Every row belongs to one group in each of 4 separate groupings. Each group adds its own fixed numbers to the row, and there is some noise. The rows also spread widely along 14 directions, which tell nothing about the answers.
In the rows, zero is written as 128.
Known rows, each followed by its group in each grouping:
[157 117 186 157 106 126 135 122 116 146 129 115 132 130  97 105 141 187
 166 102 108 110 135 137 130 104 170 130 113 156  80  64 121 130 120 174
 108 132 112 113 123  99 127 146 150]	k737 k687 k285 k132
[145 163 121 131 133 132 148 166 144 105  92 149 104 124 162 126 141 119
 105 126 161  85 131 111 121 122 112 121  94 125 118 116 122 145 147 122
 110 128 103 146 137 103 119  84  85]	k433 k693 k285 k453
[127 171 121 101 210 155 184  82 110 141 141 183 157 139 166 120 135  97
  75 191 138 149 113 117 164 114 113 102  88 109 122 133 119 113 176  81
 171 120 158 112 165 147 134 149 119]	k296 k687 k253 k453
[117 146 109  97  96 136  94 163 155  82 147 160 125 166 156 108 154 103
 122 116 140 101  92 132 147 138  90 127 160 113 165 161 154 144 141  97
 102 132 118 130 155  78  69  85 104]	k737 k248 k253 k132
[141 114  72 106 122 100 103 176 160  98  86 139 106 111 133 134 141 127
 111 131 181 131 138 158 157 118 110 157 111 128 162 164 115  99 142  79
 132 126 146  97 156  85 148 133  88]	k724 k683 k437 k732
[156 140 111 126  81 112  89 182 165  92 128 138 103 122 147 107 157 129
 135 133 131 109 112 135 136 133 106 143 157 121 165 147 134 139 114  97
 106 127 117 106 144 109  91 109  96]	k296 k683 k437 k520
[119 134 134 137 150 123 175 134 122 169 140 142 139 147 130 120 136  89
 109 123 123 150 130 120 143 119 122  95 101 107 122 100 105 136 144 130
 160 105 119 166 137 118 120 115 105]	k433 k248 k437 k520
[118 126 153 119 116 154 142 149 117 110 152 124 128 143 143 115 153  88
 147  96 131 139 109 112 150 138 107 102 158 115 136 101 171 125 131 110
 134 125 128 133 189 127  83  92 118]	k724 k693 k437 k524
[143 152 151 142 136 129 181 197 105 168 106 121  94 127 129 125 119 122
 146  96 129 131 137 125 115 121 153 124 131 135 149  99 152 125 115 137
 157 140 145 134 152 104 153 114  99]	k724 k683 k285 k524
[144 155 118 135 132 121 150 191 149 127  87 171 132 137 118 118 155 112
 117  82 131 106 158 155 146 121 126 135  68 126 156 130 137 133 127 104
 115 134 138 103 150  62 118 103  63]	k433 k683 k437 k732
[145 105 180 147 136  72 122 164 117 176 139  71 114 103 127 139 112 117
 112 144 137 107 162  83  90 105  97  97 131 136 115  64  65 120 148 135
 128 135  82 167 134 112 121 101 135]	k433 k693 k285 k132
[148 128 111 142 119  84  96 139 167 124 118 175 131 132 131 141 109 143
  87 171 106  68 150 151 130  95 114 141 107 135 107 143  93 161 111 154
  86 145 115  82 110  47  80 111 126]	k433 k693 k285 k524
[118  62 146 149 154 140 133  98 119 167 140  85 143 116  77 140 152 141
 171 102 117 180 123 130 139 132 159 114 105 130  94  76 124 117 146 163
 153 109 141 138 116 142 146 150 140]	k724 k248 k437 k453
[ 68 152 103  73 152 185  94  76 137 144 119 171 128 170 132 134 100 178
 111 154  84 108  86 159 129 152 179 176 138 135  94 201 164 132 145 161
 116 101 152 122  65 106 143 157 142]	k296 k248 k253 k732
[140 120 130 155 102  91 126 125 148 148 106 119 108 106  96 133 117 172
 120 146  99 112 142 136 106  93 161 145 126 132 111 111  86 143 105 175
 104 105 104 155  57 119 144 136 142]	k737 k693 k285 k732
[151 108 140 172 177 122 124 101 133 140 188 147 164 140 119 142 136 119
 142 170  70 161 110 116 139 122 110  99 141 132 131 111 149 155 112 145
 130 173 151  82 102 118  86 139 161]	k433 k693 k253 k453
[152 103  96 109  90 106  55 168 161  89 113  59  47  87 161 132 147 170
 153 173 172  97  77  96 103 126 108 158 193 122 123 146  87 125 146 127
 103 127  91 143 114 131 122 109 121]	k737 k687 k285 k524
[150 155 167 145 119 121 156 143 114 163 152 140 116 133 146 111 102 139
 112 179  99 137 115 119 118 113 145 124 173 130 133 111 147 132  82 137
 156 128 135 120 144 139 118 134 155]	k724 k248 k285 k520
[ 96  90 148 130 131  80 105  79 114 169 175 119 191 102  82 153  81  90
  99 128  80 143 183 116 114 107 122 106 128 127 136 103  77 115 120 154
 124 110 108 179  75 161 131 148 198]	k724 k683 k437 k732
[142 116 120 117 142 104  72 124 132 137 108 108 101 110 131 148 101 190
 128 163 145  91 119 123 101 106 143 156 133 157  90 139  81 118 153 171
 104 147 104 127  72  97 165 164 158]	k737 k693 k285 k524
[103 121 124 131 147 105 133 176 124 169 136 128 124 155 145 153  96  79
 108 138 107 115 138 121 112 138 104 109 134 113 142 132 126 152 119 141
 150 131 128 139 130  86 102  91 117]	k433 k248 k437 k520
[137 104  91 152 112 102 144 152 141 114 129 131 116 134 113 132 155 110
 147 103 130 159 127 151 160 112 119 109 137 117 142 108 125 147 124 132
 139 130 132 129 132  92 112 116 105]	k296 k693 k437 k524
[137 131 145 139 141 160 109 126 153 140 144  92 106 105 107 114 183 158
 176 132  99 151  76  91 119 146 143 136 155 123 140 119 166 133 143 128
 115 114 120 140  93 167 124 127 102]	k433 k693 k285 k453
[114 131  91 112 133 131 172 148 126 120  71 131  92 129 132 138 145 123
 100 125 169 138 140 152 145 117 136 134  96 115 124 127 112 110 160  97
 151  97 144 146 155 106 158 112  86]	k296 k693 k253 k732
[ 90  65  97 113  80 131 118  93 127 101 108 106 126 105  93 141 139 117
 130 129 137 141 151 167 156 118 141 143 114 113 113 120 121 117 129 115
 127  75 152 115 163 139 118 126 132]	k737 k683 k285 k524
[103 109 139 125 109 164 140 105 133 100 145 157 168 148  83 115 175 114
 154  65 101 162 124 157 173 134 137 118 118 125 140 109 193 121 126 110
 116 112 156 109 159 119  93 119 131]	k724 k693 k253 k732
[119 175 125  96 184 118 143  85 140 152 160 162 163 112 144 121 133  90
  71 188 113 125 109  80 131 107  95 101 110  94 153 142  78 127 169 105
 129  99 105 177  93 177 117 128 131]	k737 k687 k285 k732
[ 94 122 102 128 141 147 152 140 166 154 121 150 112 143 114 140 144 106
 126 139  74 131  99 136 135 141 134 124 125  86 147 147 153 167 114 148
 131  91 149 124 111 104  81  88  77]	k724 k693 k285 k524
[ 96 136 109 125  81  85 138 158 135 135  96 158 131 151 111 131  90 104
  91  82 129  90 179 164 127  95 137 129 100 133 138 118 101 155 113 161
 113 106 105 182 103  53 132 101 118]	k737 k693 k437 k453
[124  94 134 123  97 152  95 150 117  97  83 100 128 103  85 136 155 158
 174  50 161 113 167 159 134 140 159 163  90 170 118 104 174 102 146 114
 100 132 140  96 159 108 163 137 121]	k433 k683 k285 k453
[137 148  92 133 105 112 100 154 154  89  81 138 115 110 119 134 140 140
 119  86 161  90 156 128 119 117 125 144  90 140 121 133  99 125 153 136
  86 121  82 166  66 109 164 123 109]	k433 k693 k437 k132
[151  58  45 167 116  92  90 165 147  75 104 112  95 116 131 181 118 134
 154 132 164 138 145 166 134 126 114 142 130 150 123 142 114 147 114 146
 126 179 155  81 104  70 143 126 137]	k433 k683 k253 k453
[ 68 142 114 102 133 110  73 104 147 166 162 137 152 125  92 146  89 117
 109 160  42 117 120 114 100 131 133 144 173 119 190 178 149 155 108 151
 103 101 125 160  40 141 117 130 155]	k737 k693 k285 k453

New rows. What belongs after each?
[112 122 145 111 130 152 125 123 110 120 107 106 115 124 127 130 135 140
 132 120 148 120 126 122 119 128 139 135 119 136 109 113 135 108 154 122
 124 115 130 144 144 131 147 127 135]	k737 k693 k253 k453
[165 155 102 161  66 136 118 141 146  64 107 132  88 111 132 118 157 175
 152 107 146 124 109 125 123 116 153 146 151 146 113 123 132 137 112 148
  98 127  94 159  61 152 157 138 140]	k433 k693 k253 k520
[113  92  49 128 143 122 104 150 158  92 107 141 130 133 124 163 151  99
 132  95 172 123 134 140 152 139  95 121  88 122 129 143 110 142 175 123
 117 137 123 129 106  80 130 102  96]	k433 k248 k285 k132
[120 108 100 119 111  97  81 169 150  89 119 140 126 136 155 150 116  91
 107 143 143  81 140 134 126 129  77 127 134 123 147 147 124 151 123 118
 100 148 120 109 148  72  79  83 124]	k737 k693 k437 k453
[162 144 106 156  77 126 137 149 129  73 131 141 103 144 132 100 142 161
 177  80 153 158 105 154 160 106 155 132 171 161 137 112 169 136 102 152
 126 158 123 140 110 100 159 147 143]	k737 k693 k437 k453
[135 144 112 116 141 137 170 136 125 119 104 173 145 141 112 102 168 119
 121  94 176 144 137 160 183 103 133 124  69 133 139 113 136 104 169  89
 143 118 145 114 179  87 152 142  89]	k737 k248 k285 k132
[ 83 140 176 101 138 146 174 109 107 196 142 140 153 143 104 105 114  94
 106 117  85 140 143 132 141 118 155 116 109 104 128 104 134 113 129 127
 154  72 142 154 164 129 114 123 112]	k724 k683 k437 k524
[180 147 101 111 100 125 101 114 185  70 158 177 126 151 150  61 208 164
 132 129 190 133  56 139 194  92 110 131 132 128 124 138 101 125 175  96
 106 132 102 131 150  70  95 136  94]	k737 k248 k253 k453
[ 91 166 185 112  98 161 163 112  91 157  92 142 128 128 119 120  85 136
  89 157  62  85 177 154 108 121 184 158 125 121  94 114 171 131  76 137
 122  74 147 101 163 155 112 124 150]	k296 k687 k437 k524
[151 114 121 162 107 116 125 156 140 111 190  99  97 129 168 127 137 103
 174 131 108 144  79  90 115 146 102  87 213 111 148 102 134 180 111 156
 132 157 103 168 106 144  74  81 133]	k296 k683 k285 k453
[118 100 138 156  91 103 123 174 100 136 129  82 118 109  91 145 103 109
 167  99  94 155 165 143 108 132 146 136 170 140 183 108 176 133  69 138
 140 140 156 124 129 140 146 127 157]	k737 k683 k437 k453
[108 134 168 120 161 139 143 129  74 150 171 137 156 153 144 142  80  88
 130 132 101 151 138 119 133 129 122 102 173 141 141 114 185 116 111 132
 158 161 156 109 168 127 122 138 182]	k724 k693 k437 k524
[125 144  89 143 154 113 197 129 136 187 120 138  69 146 161 131  86 145
 110 192 107 154  97 137 124 113 169 121 148 108 108 131  91 163 115 179
 183 105 140 169  77 110 157 126  98]	k296 k683 k285 k453
[118 118 137 141 104 119 102  94 117 110 136 122 157  96  89 145 124 140
 133 115  94 128 159 130 116 121 142 133 142 144 132 110 143 127 114 140
  96 123 117 139  81 172 139 147 185]	k296 k693 k285 k732
[125 113 106 120 120 117 114 151 123 155  89 113  81 142 129 137  93 184
 149 107 143 110 129 164 119 121 179 161 127 154  81 134  98 128 139 185
 136 134 125 134  90  58 175 151 120]	k296 k683 k437 k524
[131 147  72 113 109 122  86 177 160 106  92 127  89 115 115 128 146 160
 148 112 148 117 105 141 122 129 145 175 147 141 182 176 152 132 132 123
 108 130 130 135  84 100 170 134  98]	k737 k248 k285 k453
[158 157 168 141 150 130 161 137  86 139 138 106 123 110 113 110 147 137
 145 130 135 174 126 102 128 108 138 115 148 144 160  93 147  83 138  97
 153 140 137 142 138 173 182 167 148]	k737 k693 k253 k132
[140  95 147 152  94 101 145 102 125 109 137 131 149 127 123 119 134 115
 109 127 145 133 166 143 162  92 116  99 105 130  77  66  92 121 128 127
 126 113 104 132 164 109 102 121 147]	k433 k693 k437 k132
[111 196 115  96 166 175 202 123 154 154  97 164  91 150 167  91 162 120
  91 156 136 135  77 115 151 129 145 120  98  83 113 138 121 138 171 110
 158  61 121 183 132 138 131 103  40]	k296 k693 k437 k453
[142 168  84 145 144 149 183 131 142 121 110 182 112 154 133 112 151 152
 140 105 145 161  98 147 169 111 162 123 100 137 120 129 143 140 144 146
 150 124 135 142  92 101 172 151  94]	k433 k693 k285 k520
[137 182 155 110 170 171 164 120 116 133 128 187 154 155 143 104 142 128
 125  97 136 125 113 124 157 118 141 119  91 139 109 119 155 112 161 130
 131 139 130 122 145 106 137 147 114]	k724 k693 k437 k524
[107 127  79 118 164  80  90 185 154 139 131 132 137 117 132 174 114  63
  99 148  91 108 149 109 105 146  68 118 136 100 209 173 114 159 127 108
 118 145 128 128  90 109  99  88 111]	k296 k687 k437 k732
[151 148 139 139 127 118 151 173 135 138 136 102  95 122 134 103 162 117
 150 111 147 160 105  99 135 120 120 111 153 124 157  96 133 123 139 109
 148 125 109 171 139 128 139 110  88]	k433 k693 k437 k453
[ 71 121  74  78 105 135  90 150 147  90 100 144 130 132 138 152 131  79
  90 108 163  88 142 136 131 148  93 140 107 111 146 166 132 133 164  94
 106  93 115 152 143 109 110  80 103]	k433 k248 k285 k520
[120 104 172 147 130 107 161 130  92 186 117 102 132 113  86 135 106 130
 111 149  88 150 183 150 115 110 157 128 115 131 126  87 119 106 106 119
 157 108 161 107 153 133 146 148 142]	k296 k683 k253 k132
[ 84  90 100 100  92 118 125 102 107 121  95 113 136 125  83 134 115 131
 112  93 171 160 181 183 171 108 157 154 102 148 106 120 129  79 147 104
 152  80 146 140 157 109 192 162 144]	k433 k248 k437 k132
[116 138 169 176 102 168 151 130 118 143 122 171 163 168  69 126 131 153
 162  59  38 114 160 175 126 136 189 137  99 150 108  98 211 164  72 185
  93 137 153  82  96  85 104 126 144]	k433 k248 k253 k132
[138 142 115 102  87 169 123 113 155  87  85 149 103 114 119  90 185 168
 121 134 154 120 114 162 167 114 157 174 100 121 103 143 137  98 146  81
 107  77 144  95 172 125 122 135  80]	k433 k683 k253 k524
[160 199 151  94 174 118 113 139 133 137 139 181 153 125 173 102 130 117
  83 149 156  60 120  83 117 101  92 113  92 128 136 137  70 120 187 113
  96 154  83 147 122 105 113 130 112]	k737 k683 k285 k524
[119 124 141 136 170 142 132 115 114 168 111 128 129 123 119 158 102 150
 119 157  89 111 139 131 100 136 156 139 112 131  99 127 132 136 126 163
 126 131 141 112  90 135 139 138 148]	k296 k248 k285 k732
[ 83 109 143 119 174 102 105 131 121 193 161 132 180 135 100 160  91  76
  99 159  52 129 162 120 118 137 102 116 120 115 165 139 136 140 112 126
 140 124 148  95 121 115  94 125 149]	k433 k687 k437 k520
[134  98 138 171 127 119 168 126 111 155 155 107 155 112  58 127 181 104
 177  50 109 182 144 126 142 115 142  90 114 122 151  56 131 139 144 143
 138 121 121 169 112 149 133 133 126]	k296 k248 k285 k524
[132 122 172 126 143 156 149 184 112 136  98  93 103 116 152 136 139  98
 138 106 150 100 141 100 104 156 110 110  99 112 111  88 129 113 146 113
 133 121 120 133 183 135 112  81  89]	k724 k683 k437 k132
[109 133 100 123 146 137 162 149 153 135  56 151 117 114 119 145 142 111
  86 148 130  90 163 150 134 123 132 144  40 106 116 129 121 144 135 108
 123  86 150  96 156 101 117  89  65]	k433 k687 k285 k453
[146  75  93 163 203  66 126 152 137 197 118 108 132 110  86 174 122 132
 128 150 131 162 159 138 126 105 127 123  78 143 142 114  79 132 152 147
 163 160 155 105  93  65 173 155 114]	k433 k248 k285 k453
[152 128  90 167 112 133 183 105 136  88  93 148 132  85 110 129 163 112
 117 124 153 151 161 143 154 103 141 120  66 116 114  92 110 129 126 111
 132  97 134 136 123 174 150 130 111]	k433 k683 k285 k453
[153 128 156 158 127  97 122 165 132 159 132 101 129 101  84 120 149 133
 142 125  99 156 149 119 122 110 134 132 138 141 175 102 149 116 103 110
 130 134 134 114 126 128 139 141 121]	k433 k693 k437 k453
[112 165  91 112 178 160 144 119 138 106 134 189 161 146 133 128 157  92
 129 116 124 140 100 122 159 137 113 113 103 118 172 155 174 142 158 111
 125 135 147 122 114 127 126 127 104]	k737 k693 k285 k453
[176 121  86 166 115 101 126 150 125  78 124 124  83 121 170 145 112 142
 140 152 168 138 119 130 138 104 118 121 168 146  99 120 109 136 111 155
 137 175 116 124 108 108 149 139 155]	k433 k693 k437 k524
[145 106 121 140 106  82 116 140 124 102 144 132 146 109 141 138 116  89
  97 149 136 123 170 135 138 108  88 110 138 124 144 112 100 125 114  99
 125 143 122 116 161 127  99 116 153]	k296 k683 k437 k732
[ 94 119 107 104  92 151  76  74 144  85 149 134 116 138 160 134 103 137
 118 167 109 104  94 123 132 136 126 140 180 119  75 159 132 146 125 161
  97 103 100 149  85 144  91 117 168]	k433 k693 k437 k524
[113 121  60 101 121 116 118 108 139  95 103 165 123 126 135 142 122 117
  75 181 158 127 133 164 156  99 116 150 113 112 131 173 101 117 139 100
 133 108 155 107 140 105 134 141 131]	k737 k248 k253 k524
[146 175 113 122 113 118  84 160 158  84 161 194 143 153 195 129 119  99
  93 143 121  44 105 100 110 139  73 107 152 119 139 157 118 185 132 141
  77 164  75 140  97  96  48  77 136]	k296 k248 k285 k520
[156 140 112 156 141 107 129 138 142 126 118 163 143 121 101 134 126 153
 132 120 119 132 147 145 139 105 145 136 107 154 139 125 133 128 118 145
 116 151 133 102  81  99 159 161 139]	k724 k693 k285 k132
[170 144  83 182 125 103 106 144 170 119 136 121 102  95 114 135 138 159
 156 172  77 152 106 117 117 120 142 148 166 125 163 149 133 164  78 159
 118 143 124 120  22 159 142 148 131]	k433 k687 k437 k453
[126 142 132 117 135 160 110 101 133 123 136 131 109 128 150 127 119 162
 135 179  98 110  92 119 125 133 150 146 155 128  89 144 149 141 122 152
 116 123 130 102 108 146 109 132 145]	k433 k687 k285 k524
[103 112  92 107 146 152 131 112  91 117  95 105 114 116 113 151 123 143
 137 111 182 172 139 147 142 129 160 152 116 157 117 134 151  81 166 108
 164 122 163 141 131 146 220 172 148]	k433 k248 k253 k453
[139 107 150 172 157  79 121 144 122 180 169 126 163 123  81 149 110 105
 123 168  49 163 162 132 120 108 117 115 149 139 187 117 156 141  80 121
 142 163 172  74 123 104 107 140 159]	k433 k693 k253 k453
[128 106 115 121 120  93 105 122 134 128 125 121 121 122 125 134 118 143
 110 149 148 123 141 137 139 105 121 127 132 138 113 117  91 117 154 126
 128 121 113 136 124  98 137 137 139]	k296 k693 k285 k132
[123 125 116 110  99  83  81 148 147 105 130 165 153 138 144 135 105  90
  66 141 142  63 169 144 136 103  83 130 112 127 123 142  91 142 129 116
  91 137 103 116 155  59  71  96 136]	k433 k248 k437 k524
[104 143  90 121 139 102 151 138  96 141  79 138 123  95 122 171  68  97
  72 154 137 117 201 142 110 106 137 144  98 134 147 145 107 114 121 116
 148 114 149 138 112 141 189 141 145]	k433 k683 k285 k524
[103 114 158  94 144 142  89  99 137 164 182 118 160 154  94  96 168 149
 175  62 115 130  89 110 153 130 141 116 127 142 111 105 125 125 195 154
 106 121  97 163 111  82 108 134 122]	k433 k687 k285 k524
[104 168 145  85 101 119 159 125 104 123 106 135 129 112 150 102 105  84
  61 139 166 107 165 121 132  99 121 126 111 114 140 115 100  99 143  81
 141  73 112 186 182 157 145 113 123]	k737 k683 k437 k453
[115  94 114 144 122 106 138 177 115 121 109 112 124 133 121 159 117  95
 144  92 140 111 160 140 123 129 113 112 110 133 142  96 138 153 121 140
 130 148 142 118 158  81 116  90 126]	k737 k687 k285 k453
[106 103 105  86 146 115  57 161 132 150 150 100 107 142 122 138 120 148
 157 152 125 143  86 135 135 137 121 163 197 142 180 181 166 111 143 113
 140 151 161  90 141  77 136 148 133]	k737 k248 k285 k524
[154 145 171 136 140 117 131 158  99 154 122  99  94 123 150 133 102 154
 125 145 142 102 133  99  92 108 136 126 146 152  92  96 103 114 138 149
 129 155 107 148 125 108 148 128 148]	k433 k693 k253 k524
[136 162 163 146 195 153 133 132 118 182 145 123 111 131 155 153  84 157
 149 159  75 110  91  72  66 149 155 115 154 139 107 122 142 159 121 208
 128 163 112 155  33 150 146 131 154]	k724 k693 k285 k453
[131 116  36 136 139 114 152  90 144  76 121 183 150 127 133 145 149  89
  98 131 171 158 135 160 187 100 106 106  85 105 112 136  84 141 162 123
 141 120 129 139 108 124 135 143 125]	k296 k248 k437 k524
[129 137 115 126 147 122 189 171  92 131 116 151 111 160 172 130  98  85
 107 138 158 152 151 157 163 123 118 105 128 125 136 115 144 117 125  96
 187 148 166 104 203  87 141 121 108]	k296 k683 k437 k132
[ 89  80  43 134 121 136 104 137 149 105  83 135 119 137  79 170 133 144
 154  93 128 148 143 191 158 145 157 166 102 139 132 165 172 137 128 141
 127 116 169  89  90  83 166 140 111]	k433 k248 k285 k132
[112  89 118 122  49 161 115  69 126  68 135 125 115 145 112 105 157 177
 164  94 140 149 104 178 176 115 170 141 163 143  59 103 152 120 133 148
 114  97 130 126 147 112 113 143 161]	k296 k693 k253 k524
[ 78 138 136 114 150 115 122 137  93 157 168 147 182 152 114 158  79  74
 126  75  83 110 166 119 110 143 118  98 137 142 170 118 158 164 129 158
 120 155 123 162  96 105 118 109 170]	k296 k687 k285 k453
[131 107 100 161 125 117 122 118 124 110 114 130 131 116 111 161 110 135
 141 119 115 132 144 140 115 120 145 130 122 134 112 121 114 145 108 180
 114 141 120 146  51 143 154 143 172]	k737 k248 k437 k732
[152 134 152 135 156 132 119 138 147 160 140 117 106 120 127 114 139 173
 145 175 102 140  90 113 128 126 143 140 154 132 130 129 142 116 126 130
 137 130 135  99 115 122 130 148 118]	k724 k693 k285 k132
[150 179 131 139 189 138 159 149 128 141 150 164 151 140 150 120 149  86
 117 128 124 141 116  93 139 131  99  95 107 113 156 124 135 131 155 108
 140 150 118 142 115 136 127 122 104]	k433 k248 k437 k132
[177 117  59 177 157 114 150 132 175 128  90 129  88  92 106 141 180 170
 141 167 136 162 103 139 141 113 144 138  94 110 122 131  85 143 144 142
 139 117 132 116  53 138 166 152  82]	k296 k248 k285 k132
[139 120 102 178 119 100 173 157 135 133 123 139 120 121 114 146 125  95
 115 151 100 149 155 147 133 111 128 115 128 114 154 110 147 165  77 131
 148 125 151 114 130 121 110 101 119]	k433 k248 k285 k453
